The same things were measured in two ways. Each way mixes the same 9 hidden numbers, adds some noise and spreads widely along 6 directions of its own, which tell nothing about the thing.
(in the rows, 128 means zero)
Some things both ways: the first way, then the second way.
[169 108  99  68  72 177 128 124 101 119 187 143 154 137 136 151  99 124
 129 138 141]
[130 121  85 162 178  92 167 116 162 126 115 107 203 145 115 194]

[123  79 118  78 157 110 144 179 119 143 152 106 117 164 156 161 125 143
 114 106 137]
[196 123  97 127 152  99 112 107 158 134 101 145 195 152 115 144]

[130  82  99  80 133 147 147 127 130 128 109 102 100 189 133 150 150 137
 127 140 159]
[126 113 165 160  81 155 116 166 149 135 145 200 155 150  90 114]

[ 96  81 101  92 105 108 194 160 112 101 142 134 146  89 127 131 129 184
  98 148 158]
[ 97  95 144 154 141 145 212 180 155  77 129 121 187 134 149 155]

[ 90  97 136  86 133 127 129 147 140 148 165 115 130 123 129 146 105 132
 126 111 136]
[149 111 122 198  72 149 179 138 159 101  58 118 168 153  99 196]

[108  83 112 106 101 130 118 140 159 153 139 121 105 129 108 127 147 107
 141 137 137]
[ 54 183 145 157 151 107 118 128  71  76 166 107 142 134 169 149]

[141 122 112 114 158  99 148 133 122 106 118 128  93 107 164 133 131 143
 137 121  87]
[156 121 142 146  67 161 174 157 108  86  82 141 117 112 117 176]

[122 127 126 122  94  95 143 165 117 119 152 141 144  75 134 102  81 144
 136 117 114]
[186 150  85 163  98 146 145 136 105  63  79 136 138 149 109 134]

[120 126  95 149 162  85 185 140 118 102  91 152 111  68 148 129 120 180
 153 128  68]
[120  96  87 118 160 151 224 183 131  73 147 151 184 121 141 207]

[174 116 127  73 116 137  99 111 128 146 160 125 114 143 133 122 103 105
 134 141 129]
[137 127  31 141 137 144 128  98 141 122  95  85 164 142  70 163]

[121  91  96 127 148 121 178 127 143 145 111 129 135 103 138 153 131 131
 152 133 112]
[133 157 119 141 123 126 124 131 126 112 174 169 186 162 114 133]

[127 119 115 119 158  87 133 150 113 106 145 125  96 119 127 138 109 153
 116 137 125]
[ 51  98 110 128  87 194  92  91 103 133 125 117 132 139 125 154]

[141  87 138  76 132 127 132 129 111 159 105 121 104 142 140 147 152 109
 123 154 166]
[ 43 130 116 199  44 155 133 135 103  79 125  88  99 156 107 113]

[180 189 134  84 131 166 110  95 106 171 105 173 116 163  98  84 135  42
 149 152 143]
[139 117 147 174  82 154 129 145 125 104  95 163 131 153 132 125]

[120  96 107 117 176 106 155 202 113 159 147 141 114 190 137 166 145 100
 109 100 143]
[185 166  89  89 207  68  88  93 138 115 150 111 209 160 139 116]

[159 159 115  86 100 159 132 107  95 101 177 166 138 101 134 126 105 108
 120 139 121]
[109  89 103 125 197  96 123 100 124 123 152 164 191 151 159 189]

[202 144 101 176 100 154 111  89 106 110 109 151 133 120  94 147 120  85
 155 184 157]
[ 58 135 161 131 175 107 125 141  86 117 131 128 108  93 163 153]

[122  71 110 102 184 119 138 163 139 150  81  85  87 147 158 175 195 126
 149 123 119]
[114 149 115 136 153  98 145 128 113 102 115 107 139 130 155 166]

[191 171 101 172 132 168 105 121  92 111 125 160 131 150 114 162 127  72
 162 132 120]
[ 93 163  91 112 114 107 111 114 103 132 196 158 121 156 103 141]

[125 142 144 111 126 188 101 101 129 131 140 151 129 185 124 142 120  87
 139 103 129]
[179 200  88 109 139  51 127 151 144 125 174 118 144 141  59 125]

[117 162 139 101 110 110 105 113 150 119 172 125 107 105 100  78  94  93
 116 140 148]
[172 128 146  98 147 117  85 136  88 116 161 233 149 123 150 109]

[136  49 102  89 101 124 161 136 128  93 114  94 116 107 185 160 145 188
 133 128 111]
[ 97 141 160 167 145 117 123 122  88  99  85 108 124 102 143 172]

[109 104 107  81 102 137 115 147 141 115 158 107 105 105 133 131 153 128
 137 124 112]
[ 66 195 127 125 137  73 174 143  68  87 213 119 127 115 179 161]

[120 100 135  67 153 110 155 164 120 163 147 128 132 133 147 127 119 124
 117 113 136]
[131 101 143 201  36 154 228 161 155  92 110 159 172 147 113 173]

[ 93 116 128 118 145 123 144 124 146 139  96 151 101 141 110 105 129 142
 144 123 111]
[103 145 149 152  63 165 135 176 120  92 151 154 136 148 102 130]

[161  22 103  79 116 134 158 148 121  89  92 101  96 171 216 168 188 185
 120 112 102]
[191 152 156 122 131  76  88 150 107  98 113 180 112 125  99 111]

[ 97 128 144 121 146 129 132 140 124 131 153 145 141 100 124 144 108 128
 129 113 122]
[124 172 113 119 130  75 111 104 113 118 148 106 147 143 140 146]

Other things, the second way, with their names:
(58): [ 70 109 137 121 147 172 130 127 109 110 121 112 158 122 181 156]
(148): [124  96  85 145 129 118 115 109 111 118 143 201 153 160 114 181]
(212): [ 58 152  96 137  60 137 163 132 132 120 211 138 139 175  79 148]
(207): [181 127  72 108 205 119  66  92 130 134  82 120 174 124 102 130]
(249): [118 170 136 138 110 109 110 111  80 110 119 114  94 115 150 106]
(313): [127 175 139 114 144  91 103 108  83 117 137 128 116 110 133 120]
(107): [116 136  48 110 159 126  95  84 141 147 144  99 165 156 100 119]
(155): [117 138 133 120 146  91 167 167  98  74 170 148 156 116 197 113]
(367): [181 114 116 129 113 178 122 150 113  91  79 147 137 111 100  99]
(149): [ 18  63  78 171 128 229 100  90 118 127 124 122 175 156 101 168]
(16): [107 151 113 181 157  56 214 160 122  72 124  77 139 114 128 188]
(29): [214 185 150 160  88  69 165 150 106  77  77 131 107 108 114 130]
(85): [117 137 135 164  81 160 140 115  87 105 128 159 135 127 139 133]
(259): [153 113  99 112 128 110  88  96 145 143 110 148 156 165 126 145]
(17): [121 164 117 134 123 108 205 153 142 113 127  76 148  99  84 177]
(363): [143 147  37 126 153 131  92 119 136  91 137 110 187 180 103 115]
(309): [104 166 172 188 104 101  92  83  76 114 122 141 136 142 148 156]
(260): [ 98 138 162 138 122 152 134 149  92  73 104 106 129 115 147 157]
(150): [ 82 166 169 156 135 100  59 111  80 119 147 116 127 119 158  93]
(392): [151 160 134 147 177  76 125 105 102  96 117  95 169 110 125 167]
(330): [123 131 175 182 145  87 101 127 101  87 123 191 150 166 156 163]
(123): [ 99  87 121 151 105 198 165 135 129 103  81 126 155 134 156 169]
(376): [157 121 128 121 200  75 195 179 121  58 111 132 156 109 165 172]
(61): [ 56 123 140 170 112 167 139 118 108 112 112  91 143 118 128 159]
(198): [ 46 144  96 153 145 112  84  91 103 129 129 105 129 154 144 171]
(298): [132 109 101 152 120 140 110 141 139 105 132 154 171 158 109 126]
(33): [167 118  84 185  68 167 119 152 154  84  38 114 127 175 101 117]
(192): [109 120 159 176  63 132 162 162 129  87 119 173 130 159 114 160]
(341): [ 93 135 196 137 144 135 144 146  74  87 105 118 117  76 181 130]
(295): [117 145  90 112 193  76  97  85 118 123 131  80 171 131 152 130]
(293): [ 49 140  91 171  84 149 115  95 107 117  81  73 100 155 141 183]
(236): [ 75 179  94 150  64 116 110  81  83 102 147  72  97 159 135 108]

Some of these things the first way, each followed by its name:
[ 85 129 169  90 105 113 113 168 114 148 120 147 136 126  90  72  86 161
 131 117 144]
(33)
[108  84 131 131 169 119 149 151 139 129 113 114 130 148 151 160 129 147
 133  99 120]
(17)
[124 116 156  86 171 115 116 152 127 148 107 122  95 153 170 123 136 126
 140  85  90]
(148)
[199 114  97  83  76 139 138 158  77  88 134 139 134 128 161 123 131 152
 127 137 120]
(249)
[130 117 126 104 161 120 139  92 159 148  97 149  80 123 128 102 169  95
 137 148 108]
(260)
[158 116 130 112 122 168 154 105  98 140  99 154 147 113 165 169 135 105
 153 130 122]
(16)
[ 86 152 150 173 178  48 156 132 141 139 114 115 110  84 103 114  71 107
 122 142 173]
(367)
[160 109 111 121 138  89 139 177 111 131 120 133  94 177 127 116 140 106
 109 136 157]
(341)
[148 133  93 109 137  98 151 160 106 115 128 136 113 107 115 111 125 147
 130 151 125]
(123)
[143 117 129  76 144  91 137 151 122 168 125 151  98 123 111  92 140 106
 119 154 141]
(155)
[155  12  84  94 132 134 165 148 136 118  95  93 111 128 182 192 204 168
 137 143 111]
(192)
[146 100 112  81  98 153 146 126 120 129 152 124 139 108 170 151 125 116
 140 118 116]
(309)
[125  97 127  68 140 122 145 168 103 124 135 103 123 101 168 160 164 136
 119 122 134]
(236)
[136 111 115  96 128 126 124 119 137 145 148 110 106 141 110 137 122  95
 122 155 170]
(61)
[166 106 118  44  73 149 101 108 136 159 172 170 112 144 100  73 119 107
 126 160 128]
(363)
[140 181 140 136 161 137 144 106  98 135 125 156 154  98 108 135  93  95
 139 144 151]
(107)
